The rows of a group lie close to one hidden flat surface of 8 dimensions, which may be shifted away from zero. Surfaces can cross.
Some rows, each with its group after it:
[  0  -4  -8  13  -7  27  14 -14   1  24  15   7   4  11  -7  -6  -3]	popel
[  3  -4  -4  -3  -1  -8  -7   7  12  -9 -10  12  15  -1  -1  -7  -9]	zor
[  7  12   0  -4  17   8   7   7  -6   5   2 -10 -23 -14  -2   5   1]	kamit
[ -7  -8 -27  -5   1  -9   0  13   4  12  -2 -13  -5  10   4 -12 -12]	popel
[ 10  -3  -2  -4  20 -10  19  -2   4 -41  -7  14   9 -31 -10 -16   3]	popel
[  2   6  11   0   0 -15 -21  -1  11  -6 -17  -2  -4   6   5  -1  -1]	delu
[  8 -11  -8   9  -5  17   1  14  -8  -4   7  23   0  -1 -16  10 -10]	zor
[ 13  -5  27  10  -6  -3 -16 -13  -4   1  -8  15  -7  15   3  11   7]	delu
[-20 -10 -12  -9  12  -8  17   5  -5 -15   2 -10  -7 -19   6   5   5]	lalu
[-15  -9  -3  14  -1  22   6   2   3  -7   8   6   2  -6   5   7   8]	delu
[ 21   1  16  -4 -10   2 -13   0   2 -10   5  10   9   6 -19   2   3]	zor
[  1 -12 -10  18   5   3   4  -6   6 -19  -3  -4  -6   4   5 -23  18]	lalu
[  3   9   8   3  -2   5   9  11  -2  20  11 -11  -4  -2   5   5   9]	kamit
[-10  -6  16  -6   4 -27  -3 -13   7 -16 -21   6   6  -6   9   6   4]	lalu
[-10   5  -5   3  -3  15   0 -21   5  17  10 -16  -2  13   6 -12   9]	popel
[ -3   2 -11  14   9  11  -3  -8  -1   6 -16   7 -15   5  14  -6 -16]	kamit
[  7   2  -4  -8  -1  -4  12 -13  -1   2   6   3  11  -5 -13 -11  -5]	popel
[ 22  -6  17   4 -11 -17 -11 -11   4 -12 -24  41  22   9  -7   2 -16]	delu
[  4  -7  -4 -13   3  -9  23  10   0   8  19 -26   1  -4   2 -10  19]	kamit
[ -1   8 -21 -12   8   0   9 -12   2  -7  -2  -4   3 -12 -10 -18 -13]	zor
[ -2  -2  -8 -13  -7 -13  15 -11 -16 -18   6   3   5 -13 -25  -3  -3]	lalu
[ -1 -18  -5 -11 -10 -12  12  15 -11   3   5  11   3  -1 -13  16  -9]	zor
[ -1   4   6 -13  12   3  -4   2   9   3  -2  -6  -7  -7   9   8  -1]	zor
[ -3 -12 -23  -4 -12 -18   9  -3  -5 -15   5  -3   9   0 -16 -25   0]	zor
[  0   1   3  47 -10  34  -1  23  -4   9   4  28   8   7   8  10   0]	kamit
[  7 -22  -9   3   3   2  16  22   6   9   0  13   7   1   7  -1  -9]	lalu
[  3  -5  -4 -25   3 -35   8  16  -7  29  -7 -13 -14   4   8  11 -17]	popel
[-16   3   8 -11  -3  10 -24  -3   6 -14   9 -19   2   3  -1   8  18]	popel
[  2 -13   5  15  10   5   2   7   8   2   2 -13 -14   9  23  -7  22]	lalu
[ 13  -3  -2  -7  -3 -12   7  -3   5  11   4  -7   1   4  -9 -15   0]	delu
[ -1  11   6 -22   7 -11  -1  -6  11  16  -9  -5   7  -4   6   3 -17]	zor
[ -3   7   7  -5 -12  15 -16 -18   4 -24   8  12  26  -4 -21  -3   2]	popel
[-18  -3   6 -23  19 -15  -7  15  15 -26  -8 -14   5 -20  16  10   9]	popel
[  5  -1   8  -3   1  -3 -11   1  14   9  -4  -1   3   5   6   2  -2]	zor
[ -6   1 -16   1   4   9  -3   9   3  16  -2  -9   3  14  26  -9 -10]	lalu
[ -5 -11  -5  23  -5  18   3  -4 -13  -1  -1  12 -12   8   0   8   2]	lalu
[  4 -13  16   8  -8  -8   6 -22   0  18  -3  -2 -11  13   3   0  14]	lalu
[ -5  13   0  -9  11 -17  13  10  13  18  -3 -15   8  -9  14  -8  -1]	kamit
[-15   9  -6   4   7  -1 -12   1  13  -9  -5 -22  -9  -2   8 -13  11]	delu
[ 2  3 10 -3  0 -2 -3  2 -6 15 -5  8 -3  4  8 15 -9]	kamit
[ -6  -7  -6   6  -1  -5  -3   5   5   1 -17  21  15   4  14   5 -23]	lalu
[-17   1   9 -12   3  -9   6  -7   8 -23   0  -2  22 -17   2   5  11]	delu
[-13   3   6  -1   0  -6  -3 -12   8  -3  -7  -2  12   0  12  -4   5]	delu
[-11  -8 -13  13   8  17   4   4  -7  -5   2  -8 -23  -2  10   2   9]	zor
[ -5  -3   6  13   4  20  -6  -2  -3 -15   1  10  -5  -4  -1   8   5]	popel
[ -5 -11  -8   4   1  -3  12   1  -1   7   4 -10   0   9  13 -10  11]	kamit
[ -2  10  10   6   6   3   0   4  -2   9   3 -11  -8   1  13   6  11]	kamit
[  4  -3  18  11   3   1 -10  -7   3  -2  -3  -8 -17  10  11   2  19]	delu
[ 20  16  -8   4   1  10   9   2 -12 -12  13   4  -3 -14 -30 -14  -2]	kamit
[ 11 -10  15   3   4 -12  -7   9   9   4 -15   8  -9   7  13   7  -2]	delu

New rows, each followed by its group:
[ 16  -2  19  -5   2   8 -12   8  -1 -20  14  -7  -7  -1 -14   7  25]	zor
[ -6 -12 -10 -10  -7 -12  21  -1  -6  10  -3  17  10  -6  -8   8 -23]	lalu
[  2   1  36 -16  20 -10  20  -8   0   7  -3  -4 -13 -21  17  25  18]	popel
[ 15   9   4 -17   5  -7 -24  13   8 -20   1 -17  15   9  12 -13   8]	lalu
[ -2 -19   2  -4 -11 -18   4  16  11  17  -3   6  13  12   8   4  -5]	zor
[ -7  -4   6 -19   4  -4   0   6   2  12   9 -20  -9   0   6  13  10]	popel
[  5   7   7 -15   2 -20  -7   2  13  15  -7 -18  -8   7   4  -4   2]	delu
[-17  -4  -3   0   6  14  18  -5   2  -2  22 -28  -4  -8   6  -6  31]	delu
[ -7  -3  -6   7   3 -17  -2 -16  13 -11 -21   4  12   2  14 -21  -3]	lalu
[-16 -10  -9   1  12  -6   6  13  -2 -32 -10   8  -1 -19   7   6   0]	lalu
[ -7  -2 -10  -1  -7   7 -26   8  -1 -24  -2   6   4   2 -10   4  -5]	popel
[  7  17  13  -4   4  -2   2   6  -4   7   7  -7  -3 -10  -4   7   6]	kamit
[ -1  -2  -8 -14  -2 -12   0   3  -3   7   3 -13  -8   4  -2   0  -3]	popel
[  5   7   6  -9  -3  -9   6  -2  -5  -1  12 -14   4  -2  -7 -10  13]	kamit
[  4  26  18  -1  -2  -5   6   1   0  18  15 -18   6  -5  -5  -3  13]	kamit
[  4   1 -25  -9   6  12  15   2  -7   2   7   6  -2 -12 -17  -7 -19]	zor
[  7  -8 -13  -2   7 -16   8  13  21   6  -9   0   6  -2   3 -16 -11]	delu
[-13  -6  -8  -1   0   9 -19  17   8 -24   1   7   9  -4   0  10  -2]	popel
[ -4   1   7   7   7   8 -14  -4   2 -17   0 -12 -14   2   5  -1  20]	zor
[ -1  -2  13  -1 -12 -12  -2   2  -3   2   3   1  18  10   5   5   8]	kamit
[ 15  -4  11   4 -10   2 -12  -1   2  -6   9  -2   1  14 -11  -5  16]	zor
[ -5   0   4   0 -13 -13   1 -20  -4  12   4 -18   8  22  10 -17  16]	kamit
[  5  15  12  -8   8  -1   0  -4  -8  13   6 -17 -20  -3  -1   9   9]	kamit
[-16   7 -11   1  -9  16  -1  -2   3  13  12  -6   5   1  -7   1  -4]	delu
[ -4  11  13 -11   8 -12 -14 -10  15   1 -13 -14   2   1  16  -5   2]	zor
[ -9  -2 -11  17  19   4   4  13   6 -17 -13   2  -5  -9  19  -6  -2]	kamit
[ -4 -15  -2  -1   2  -5  21  -1  -3   7   4  -2  -9  -3   1   4   6]	lalu
[-6 13 12 14 -1 -2 -3 13  6  4 -4  4 14 -4 15  6  4]	kamit
[-11  -6  -7   8   4   5   1   3   9 -15  -1   3   8  -7   6  -5   4]	delu
[ 6 -6  8  4  4 -6  0 -7  6  7 -7 -9 -9 10 11 -6 10]	delu
[ 11   4  -3 -11  -8 -17   7 -19   6  -1  -1   2  22   3 -18 -26  -6]	delu
[  8  13  -8   6   1   2  -3 -19  -6  -2  -5  -1  -7   5  -9 -19  -8]	kamit
[ -1 -12  12  18   7   2   2  -8   6   0  -9   1  -7   8  24  -2  16]	delu
[ -6   2   9   7  -5   2  -1 -27  -1 -21   1   1  12   0   2 -13  16]	delu
[ -4   5 -31   9   1  11  -1  -8  -4 -14   2  -5   8   6   0 -29  -5]	lalu
[  3  13   6  22  -4  11 -13  -3  -9 -22   0  11   1   0  -7  -4   7]	kamit
[ -3  -8 -11   2   2  -2   1  10   0  10  -6  -3 -12   5  12   1  -9]	popel
[  6   7   5   8   6   9   4  15  -7  -4   9  -1  -7 -10  -6   5   7]	kamit
[ 16 -13   2  10   1  12  -3  17   8 -10  12   3   0   4  -5  -8  16]	zor
[ -1   7 -10  -8  -7  -5  -9   7   9  -3   0   4  16  -7 -16  -7 -18]	delu
[ -4   9   5  27   2  13  -7  12  -2 -23   4   1   1  -8   4  -3  17]	kamit
[ -3  13   6   7   0  -2   1  -8  -3  13   4 -20  -9   5  10  -7  14]	kamit
[  1  -7  -3 -15  -9   8  -1   7  -3  12  17  -7  -1   6 -15  10   0]	popel
[ -6  -1 -13  -7  -5   2  -3  -4   8  -2   2  -1  15   2  -6  -8  -8]	popel
[  5   4   8   6   0  -3 -19   2   4   5  -5  -8 -18   9  -1  -1   7]	delu
[ -6   6   9  -5  -2  -6 -10  -6   5  10   1 -21 -13   7   5   1  12]	delu
[  6   8  17  -9   6   6 -20   5   1 -11 -13  22   4  -9  -1  26 -19]	zor
[ -1 -12   1   5  -1  -6   4  -6   1 -11  -6   8   1  -2   3  -1   2]	lalu
[ -6  -1 -16  13   5  13  -5   4  -4 -24  -2  -5  -4   2  11 -14   7]	lalu
[-4  7 -6 -1 -2 -1 -8 -9 -4  3 -3 -8  4 10  9 -7 -4]	lalu
[ -3   4 -12  -2   3 -17   1  -9   5 -29  -5 -11  15  -3   1 -31  11]	kamit
[-26  28  -1 -13 -14  -8 -22 -25   6   4   0 -20  16   2  -9  -8  -4]	delu
[  4  -2   1 -13   3 -22   5   2  16  15  -9  -8   7   3   7 -12  -7]	delu
[ 10  32  20  -8   4  -5  -6  -3  -8   9   0  -3  -7 -13 -10  14  -4]	kamit
[-20  10  15  -4  -6   5  -6 -23  -6 -17  10 -14  11  -8  -3   3  24]	delu
[  8   7   5  -4  11   8   4  12 -12  -2   8  -6 -22 -12  -6  12   4]	kamit
[ -6   3  -2   8  -6  -5  17   6   9  31  10 -11  19   9  13 -13   4]	kamit
[ 16  19   2 -14   9   0   8  -2 -14   8  10  -9 -16 -12 -18  -2  -3]	kamit
[ -1  -7 -23   1  12   5  17   9  14   2   5 -10   1  -5   4 -21  -1]	zor
[  2 -11  -7   8   3  -1   9  -3   3   1   1  -5  -5   6   6 -16   8]	lalu
[  9  -3  19   4  -9  -2 -11 -12  -5   5  -1   0  -7  14   4   1  12]	lalu
[  2  20  -4 -13  -6 -14 -23   1   8  -5  -2 -18  -4   0 -19 -13  -5]	delu
[ -2  11  16   7 -14  12 -25 -13  -8  -2   6  -2 -10   8 -15  10  10]	delu
[ 20   7   8 -25   8  -2  -2  10  14  -7   5   2  11 -14 -14  -2  -6]	zor
[ -7 -17  -3  -1   8  28   4  31  -3 -10  24 -13 -18  -7  -1  21  21]	popel
[ -7  -8 -13  15   5  -1   2  -4   6 -22 -12   9   5  -3   7 -15  -1]	lalu
[-27  10  15  -1   1   2  -7 -21   7 -11  -4 -11  11  -4  17   4  17]	delu
[ 14  10   7 -26   8   1   2   2   7  -2   8  -4   5 -13 -16  -1  -6]	zor
[ -4 -15 -13  -1 -12 -12  11  -3  -6  10   7 -10  -2  12  -5 -10   6]	zor
[  7  10  13   7  -9   3 -15 -20 -16 -15   0  -2  -8   8  -6   1  12]	kamit
[ -6 -11  -3   3   3 -16  14 -14   0 -31  -9   6  -2 -16  -9  -9  10]	lalu
[  5 -14  -5   0   6  -7  17   0   4  -8   4  -5  -3  -5  -2 -12  14]	lalu
[ 11  12   2  10  -2  13   3  -1 -13   9  12  -2 -14   0 -11   0   6]	kamit
